The groups are shells around one centre, one inside the other: the same stretched ball of 7 dimensions in 10 sizes.
Known rows, each followed by its group:
68; -306; -390; 374; -227; 671; 153; -110; -114; 321  Tiba
-26; 4; 124; -277; 134; 216; -153; -92; 319; 175  telop
-181; -271; -307; 364; -342; 464; 143; -204; 89; 414  goza
38; -693; 86; 407; 173; 307; 169; 45; -164; 312  ris
82; -42; 271; -420; 135; 97; -199; -8; 345; 248  goza
-485; -208; 210; 108; 344; -41; -386; 34; -25; 108  ris
-333; -186; -28; 273; 161; 79; -360; -54; -131; 333  filu
67; -463; 288; 58; 268; 252; -17; -46; -28; 383  kedib
-476; -141; -425; 273; -404; 320; -98; 165; 34; -69  telop
-70; -393; 285; -218; -40; 115; 207; 104; 470; 56  vono
-510; -281; -476; 541; -268; -25; 46; 165; 208; -91  kedib
-598; -170; -171; 289; -60; -258; -465; 298; -36; 13  vono
-450; -193; -263; 413; 61; -286; -271; 190; 121; 7  Kep
-182; -449; -174; 431; -185; 287; 50; -20; -76; 372  Kep
-32; -431; -407; 510; -226; 6; 99; 184; 79; 213  kedib
-61; -399; 281; 73; 227; 249; -75; -123; -21; 441  kedib
-225; -273; -399; 197; -306; 87; 20; 436; 166; -280  ris
-76; -283; -134; 20; -312; 251; 240; 52; 409; 99  kedib
-44; 16; -180; -193; -83; -30; -124; 239; 434; -135  ris
-524; 97; -614; 323; -256; -316; -377; 321; 249; -194  Gufil
128; -353; 215; 6; 178; -45; -115; 9; 130; 469  filu
-370; 148; 48; -194; 203; 219; -375; -89; 188; 6  vono
-188; -312; -227; 396; -25; 365; 97; -126; 44; 228  Kep
-380; -121; -414; 451; -173; -147; -191; 39; 164; 212  Sutez
-247; -165; 141; -279; -219; 330; -77; 93; 230; 71  vono
-225; -48; -152; 109; 121; -152; -412; 177; 71; 87  Sutez
-192; -352; -201; 318; -6; 480; -10; 80; -172; 40  telop
-284; -201; -57; 88; 27; -298; -312; 323; 162; 8  Sutez
-206; -383; 241; 52; 153; -272; -43; 91; 357; 205  Gufil
-277; 20; -390; 249; -7; -24; -280; 83; 144; 25  Kep
-283; -47; 85; -39; 366; -178; -423; 150; 142; -30  goza
66; -352; -393; 312; -295; 515; 294; 18; 115; 144  Tiba
-387; 241; -439; 20; -248; -153; -339; 110; 420; -39  Tiba
-51; -359; 177; 104; 381; 477; -83; -64; -176; 175  filu
-180; -195; -605; 393; -438; -15; -103; 339; 81; 22  Sutez
-212; -369; -24; 83; -153; 307; -3; 183; 19; 49  Sutez
-154; -113; -306; -18; -464; 197; 96; 129; 417; 27  telop
-159; -368; 160; 263; 336; 467; 2; -298; -91; 384  vono
-529; -294; -127; 316; -17; 182; -164; 133; -64; -38  telop
-402; 174; -74; -133; 154; -168; -421; 89; 356; -99  filu
-79; -82; -237; 133; -113; 296; 74; -195; 321; 261  Tiba
19; -64; -449; 203; -253; 90; -235; 151; 31; 254  goza
18; -464; -111; 380; 43; 297; 155; -62; 13; 321  Kep
-571; -149; -663; 665; -386; 11; -245; 156; -86; 96  goza
202; -184; -33; -92; -109; 552; 137; -185; 208; 378  Gufil
-207; -148; 119; -2; 159; -354; -210; 33; 413; 236  Tiba
-303; -87; -379; 271; -70; -464; -388; 401; 177; -55  filu
-487; -14; -732; 452; -345; -215; -178; 353; 265; -277  filu
-51; 110; -177; -152; -15; 16; -343; 119; 232; 86  kedib
-287; -104; 78; 22; 369; -173; -377; 154; 127; -33  Gufil
-223; -348; 75; 42; -191; 267; -28; 53; 75; 260  kedib
-225; -469; 16; 130; -264; 482; 198; 39; 72; 159  filu
-212; -147; -394; 254; -264; 515; -72; 38; -83; 94  Kep
-256; -404; 60; 448; 392; -105; -192; -41; -64; 313  vono
-92; -201; -262; -14; -424; 109; 12; 293; 283; 6  telop
-101; -453; -69; 254; -42; -34; -54; 264; 24; 149  Sutez
-498; -139; -250; 393; 229; -162; -471; 263; -139; -112  ris
-244; -366; -148; 236; -281; -198; -46; 250; 230; 184  Sutez
-122; -249; 191; -189; 77; 133; -66; 156; 237; 2  Kep
-171; -399; -174; 514; 215; 227; -33; -34; -139; 207  Gufil
-3; -428; -246; 479; -43; 96; -28; 64; -91; 380  Gufil
-130; 96; 21; -251; 39; 388; -199; -153; 238; 166  goza
-364; -169; -559; 441; -364; 421; -103; 120; -138; 31  telop
-432; -162; 186; 72; 277; -240; -316; -4; 223; 173  Tiba
179; -338; -118; 27; -59; 119; 115; 233; 242; 47  vono
-128; -297; -179; 247; -290; 535; 155; -207; 80; 416  Gufil
-753; -210; -233; 361; -85; -149; -175; 230; 186; -235  ris
-125; -474; 230; 173; 70; -83; -65; -12; 108; 490  ris
-260; 168; -104; -219; -59; 146; -467; 95; 117; 63  Tiba
-214; -407; -68; 107; -120; -68; 24; 389; 221; -145  goza

New rows. What belongs after each?
-161; -169; 171; 10; 125; -79; -180; -153; 282; 451  Tiba
-253; -79; -145; 16; 64; 89; -292; 242; 59; -130  Kep
-204; -228; -516; 508; -83; 50; -4; 148; 106; -29  goza
-395; -2; 1; -101; -23; -446; -252; 147; 581; 10  vono
-236; -211; -553; 543; -169; -63; -34; 141; 148; 55  kedib
-109; -544; -1; 109; -304; 198; 309; 195; 287; 79  ris
-143; -465; -451; 559; -333; -38; 190; 213; 178; 134  Gufil
-275; -320; -22; 186; 49; -60; 86; 55; 369; 26  kedib
-446; -469; -312; 738; -92; -61; -100; 78; -137; 280  ris
-116; -287; 44; 264; 330; 143; -168; -103; -54; 316  kedib
249; -484; 47; 126; -41; 643; 360; -212; 98; 445  ris
130; -225; -215; -22; -311; 366; 132; 96; 233; 171  telop
134; -213; -167; -89; -365; 286; 100; 113; 283; 224  kedib
-435; -256; -42; 31; -75; -77; 28; 275; 414; -278  vono
-375; -352; -31; 184; -119; 288; 89; 28; 152; 43  Sutez
-579; -239; -304; 357; -279; 79; -57; 140; 148; -48  Sutez
-297; -508; 167; 279; 281; -99; -62; 160; 50; 63  kedib
-253; -279; -353; 596; 114; 92; -146; -7; -119; 208  goza
-51; -235; -383; 344; -226; 167; 123; -27; 238; 242  Sutez
-415; -22; -243; 120; -266; 315; -173; -74; 122; 172  kedib
-80; -116; -460; 210; -461; -34; -100; 176; 234; 244  Sutez
-135; -295; 215; -133; 22; 538; 101; -106; 154; 160  goza
-64; -8; -470; 138; -322; 226; -201; 132; 63; 156  Kep
-730; -187; -442; 539; -137; -285; -425; 403; -84; -183  vono
-158; -82; -221; -25; -105; 143; -303; 332; 0; -97  Tiba
-150; -190; -128; -54; -323; 430; -42; 123; 79; 98  kedib
-354; -221; -439; 524; -137; 442; -225; 43; -347; 162  vono
-586; -123; -596; 524; -317; 200; -263; 221; -158; -93  goza
-331; -66; -267; 152; 119; -144; -301; 330; 146; -273  Tiba
-395; 141; -305; -83; -241; -191; -271; 223; 480; -154  Gufil
-195; -169; 14; -12; 230; 71; -106; 138; 227; -141  Gufil
-1; -187; 203; -50; 241; 45; -249; -82; 98; 426  Gufil
-321; -308; -62; 338; 317; 217; -73; 11; -31; -37  Tiba
-312; -137; -109; 55; 122; 183; -209; 213; 45; -207  kedib
-409; -422; -563; 707; -436; 27; -59; 262; -130; 147  Tiba
-376; 10; -559; 285; -214; 14; -123; 201; 269; -218  goza
-189; 53; -202; -64; -321; 518; -94; -205; 191; 314  ris
261; -360; 379; -170; 279; 263; 9; -138; 139; 494  filu
-21; -402; 184; -192; -201; 218; 82; 210; 227; 132  vono
-284; -244; -467; 452; -102; 86; -257; 350; -202; -86  Tiba
-527; -63; -381; 333; 8; -170; -398; 312; 19; -205  telop
-287; -330; -474; 415; -326; 449; 78; 221; -81; -114  goza
-299; -194; 27; 216; 124; 290; -194; -212; -46; 385  Tiba
37; -432; 44; 223; -86; 301; 225; -242; 198; 568  Tiba
-236; -76; -486; 210; -440; -242; -148; 288; 349; 55  Sutez
-183; -497; -259; 429; -316; 271; 86; 155; -85; 229  telop
-367; -160; -451; 290; -249; -182; -131; 381; 243; -213  Kep
-46; -374; 36; 81; -29; 505; 236; -116; 172; 195  telop
-187; -126; -483; 415; -401; 168; -49; -116; 132; 444  Tiba
0; -66; -21; -246; -264; 30; 36; 13; 574; 219  Tiba
-214; -35; -113; -43; -65; 331; -291; 68; -21; 102  Sutez
-287; 46; -303; 218; 64; 301; -280; -113; -3; 136  goza
-121; -48; -242; -4; -124; -193; -332; 346; 189; 1  Gufil
-446; -47; -197; 246; -5; -308; -354; 77; 227; 155  kedib
-472; 168; -352; -60; -289; -141; -354; 257; 368; -174  kedib
-324; -347; -639; 562; -571; 141; 85; 281; 51; 9  telop
-422; -14; -719; 320; -671; -22; -40; 249; 365; -85  goza
-326; 59; -441; 251; -89; -127; -375; 155; 129; 31  Kep
-14; -238; -439; 228; -386; 83; 141; 193; 321; 67  kedib
-207; -117; -201; 69; -115; 414; 25; -28; 188; 12  Kep
-24; -342; -208; 330; 153; 149; 42; 108; 62; 32  Tiba
-311; -144; -423; 124; -444; 143; -94; 371; 150; -182  kedib
-542; -419; -143; 596; 101; -150; -120; 76; 2; 120  Tiba
-2; -39; 196; -394; 132; 54; -215; 132; 338; 34  goza
-359; -151; -630; 481; -418; -376; -100; 323; 335; -20  Tiba
-312; -228; -267; 159; -423; 181; 113; 86; 327; 70  Kep
-283; 4; -637; 260; -337; -117; -285; 424; 136; -199  goza
